The rows are grouped in 2 ways, from coarse to fine. Each group lies inside one group of the grouping before and may be the whole of it. The rows also spread widely along 2 directions, which tell nothing about the answers.
Some rows, each with its group in each grouping after it:
[ -6 -32   3 -57 -12 -11 -51 -20 -44   3  56 -12  35]
linum Z72
[  6  22   9  28  -1 -32  27  28  26 -14 -45  13  -8]
Digim Z172
[ -8  23 -37 -29  -8 -15   2  35  -1   6 -19  29 -22]
givi Z837
[ 42 -53 -12 -28 -19 -14 -12  31  10  53  37   0  15]
givi Z188
[ -2  46  -7  31  13  24  67   0  15 -12 -26 -32 -33]
Dugar Z513
[-28  32 -31 -44   3 -17   4  -3  -2  10 -27  37 -32]
givi Z781
[-39   3   8 -47  10 -71  -9  55 -15  12  23  11  29]
Digim Z771
[-13  -5  -4 -44 -20  20 -12 -17 -29  17  29  -5  10]
linum Z739
[-31  -3   9 -49  -1 -78 -30  41  -1   3  33  17  20]
Digim Z512
[ 19   1 -31 -19 -13 -26 -11   7  31  31   9  17  10]
givi Z709
[-26  26  -2  -4 -23   9   7 -49 -31   5 -23  11 -16]
linum Z88
[-51  23  -1 -34   9 -45  33   9 -30   1  12  -2  -1]
Dugar Z639
[-36  19  16 -46  10 -58 -20  41   4  -2  16  25  17]
Digim Z367
[  1 -39 -25 -68  -4 -32 -23   3   1  39  30   2  11]
givi Z781
[-12   4 -42 -56 -18 -36 -14  40  -7   9  10  21  -6]
givi Z837
[ 37 -46 -29 -48 -19 -12 -14  34  25  45  39 -12  16]
givi Z837
[  7 -28   5 -11 -32  13 -12 -50 -27  33  24 -21  26]
linum Z88
[-15 -28   7 -59  -8 -24 -48 -13 -48  -6  53  -6  31]
linum Z72
[-10  22  11   7   2  14 -13 -31 -20 -18  -6   8  -3]
linum Z72

New rows. What belongs after each?
[ 17 -37  16 -15   2 -30  10  36  29  42  30 -20  37]
Digim Z771
[-29  37   6  -9   2 -64   6  43 -11 -24 -37  37 -11]
Digim Z172
[-32  38   1  11  16 -11  62  -4   0   9 -18 -13 -21]
Dugar Z639
[-24  25   3  -2   1  23 -14 -21 -23 -22  -9   7 -12]
linum Z72
[  0 -16   0 -59 -22  13 -21  -8 -35  21  42  -3  32]
linum Z739
[  5  20  10  48  11  15  75 -15  27  26 -18 -23 -21]
Dugar Z639
[ 44  -8 -29  12  -9  22  21  16  46  28 -19   0 -19]
givi Z837
[ -1 -22   3 -49 -21  25  -7 -25 -22  30  40 -10  27]
linum Z739
[ 31 -24 -15 -16 -21   1   8  24  11  44  14  16  -3]
givi Z188
[ 22  12 -16  16  -3  12  24  23  15  30 -18  24 -24]
givi Z188
[ 40 -48 -22 -29 -13 -19 -22   3  44  53  45  -2  32]
givi Z709
[-50  31  -3 -15  17 -34  47  12 -20  -3  -2  -3 -18]
Dugar Z639
[  7  -4 -21 -25  -1  -8  -5 -15  22  28 -14  11  -8]
givi Z781
[ -6   0  24 -11  15 -36  -6  27  33  14  15   4  20]
Digim Z367
[  7 -35  11 -32   1 -56  -5  38  21  34  36 -14  49]
Digim Z771
[-41  48   2   1  14 -23  58   3 -15  -4 -13  -2 -22]
Dugar Z639
[  1 -22 -25 -56  -1 -26 -19   3  10  38  10   3   2]
givi Z781
[ -6  29 -24 -10   8   9  18  -7  24   7 -39  25 -38]
givi Z781
[ 24  11 -20  -2   3  11  18  -9  41  33 -28   7 -23]
givi Z781
[-30 -18  -5 -67 -33 -23 -37 -30 -61  22  36  -4  30]
linum Z88
[-13   8  13 -12  -8 -67  -3  39   4 -10 -14  25   9]
Digim Z172
[ 11  15  18  29  10 -22  17  14  47  11  -8   4 -14]
Digim Z512
[ 31  -8 -27   8  -9  -8   8  -2  50  45   4  10  -4]
givi Z709
[-20  46 -35 -19   0 -28  -2  14  13   1 -27  51 -28]
givi Z709
[ 11 -46 -24 -74 -10 -30 -22  10   2  44  39  -5  18]
givi Z781
[-12  16  18   8   6 -34  27  30  29  19 -12   1   9]
Digim Z771
[ -7 -22 -37 -60 -14 -37 -25  47  -5  18  31  20   2]
givi Z837
[-29  42   1  19  12   1  67  -6   1  -2 -21 -13 -28]
Dugar Z639
[ 41 -33 -21  -9 -17 -12  -6   0  51  52  22  -7  19]
givi Z709
[ 38 -16 -10   3 -16  10  19  21  19  43   0  19 -10]
givi Z188
[-48  36  -5 -15  14 -30  43  10 -22  -2  12 -12 -10]
Dugar Z639
[ 16 -20 -15 -39 -16 -25  -3  42 -13  37  23  23   9]
givi Z188
[ -9  42   4  -7  -8  50  27 -33 -11   1 -19  15 -17]
linum Z739
[  9  10 -23 -18 -12 -19  -3   9  29  25  -7  21  -4]
givi Z709
[  9   6 -26 -13   4  -1  10 -10  19  28 -24  12 -20]
givi Z781
[-22  36   9  18  10  -6  70  -3   7  11 -10 -15 -24]
Dugar Z639
[ 15 -50   3 -15   4 -20  36   0  18  50  57 -50  26]
Dugar Z639
[  0   8   5   2   3  18 -14 -35 -11  -7   6  -2   2]
linum Z72
[ 30 -60 -22 -47  -5 -15 -15  -6  22  54  33 -17  20]
givi Z781
[-33  50   1  -9   2  11 -11 -23 -38 -33 -16  25 -15]
linum Z72
[  4   6  15   5   1  23 -18 -30 -21   0  14  -6   6]
linum Z72
[-24   3 -29 -56   1 -31 -14   5 -13  12 -10  28 -13]
givi Z781
[ -1 -31  -1 -51 -19  16 -20 -28 -22  39  48 -15  23]
linum Z739
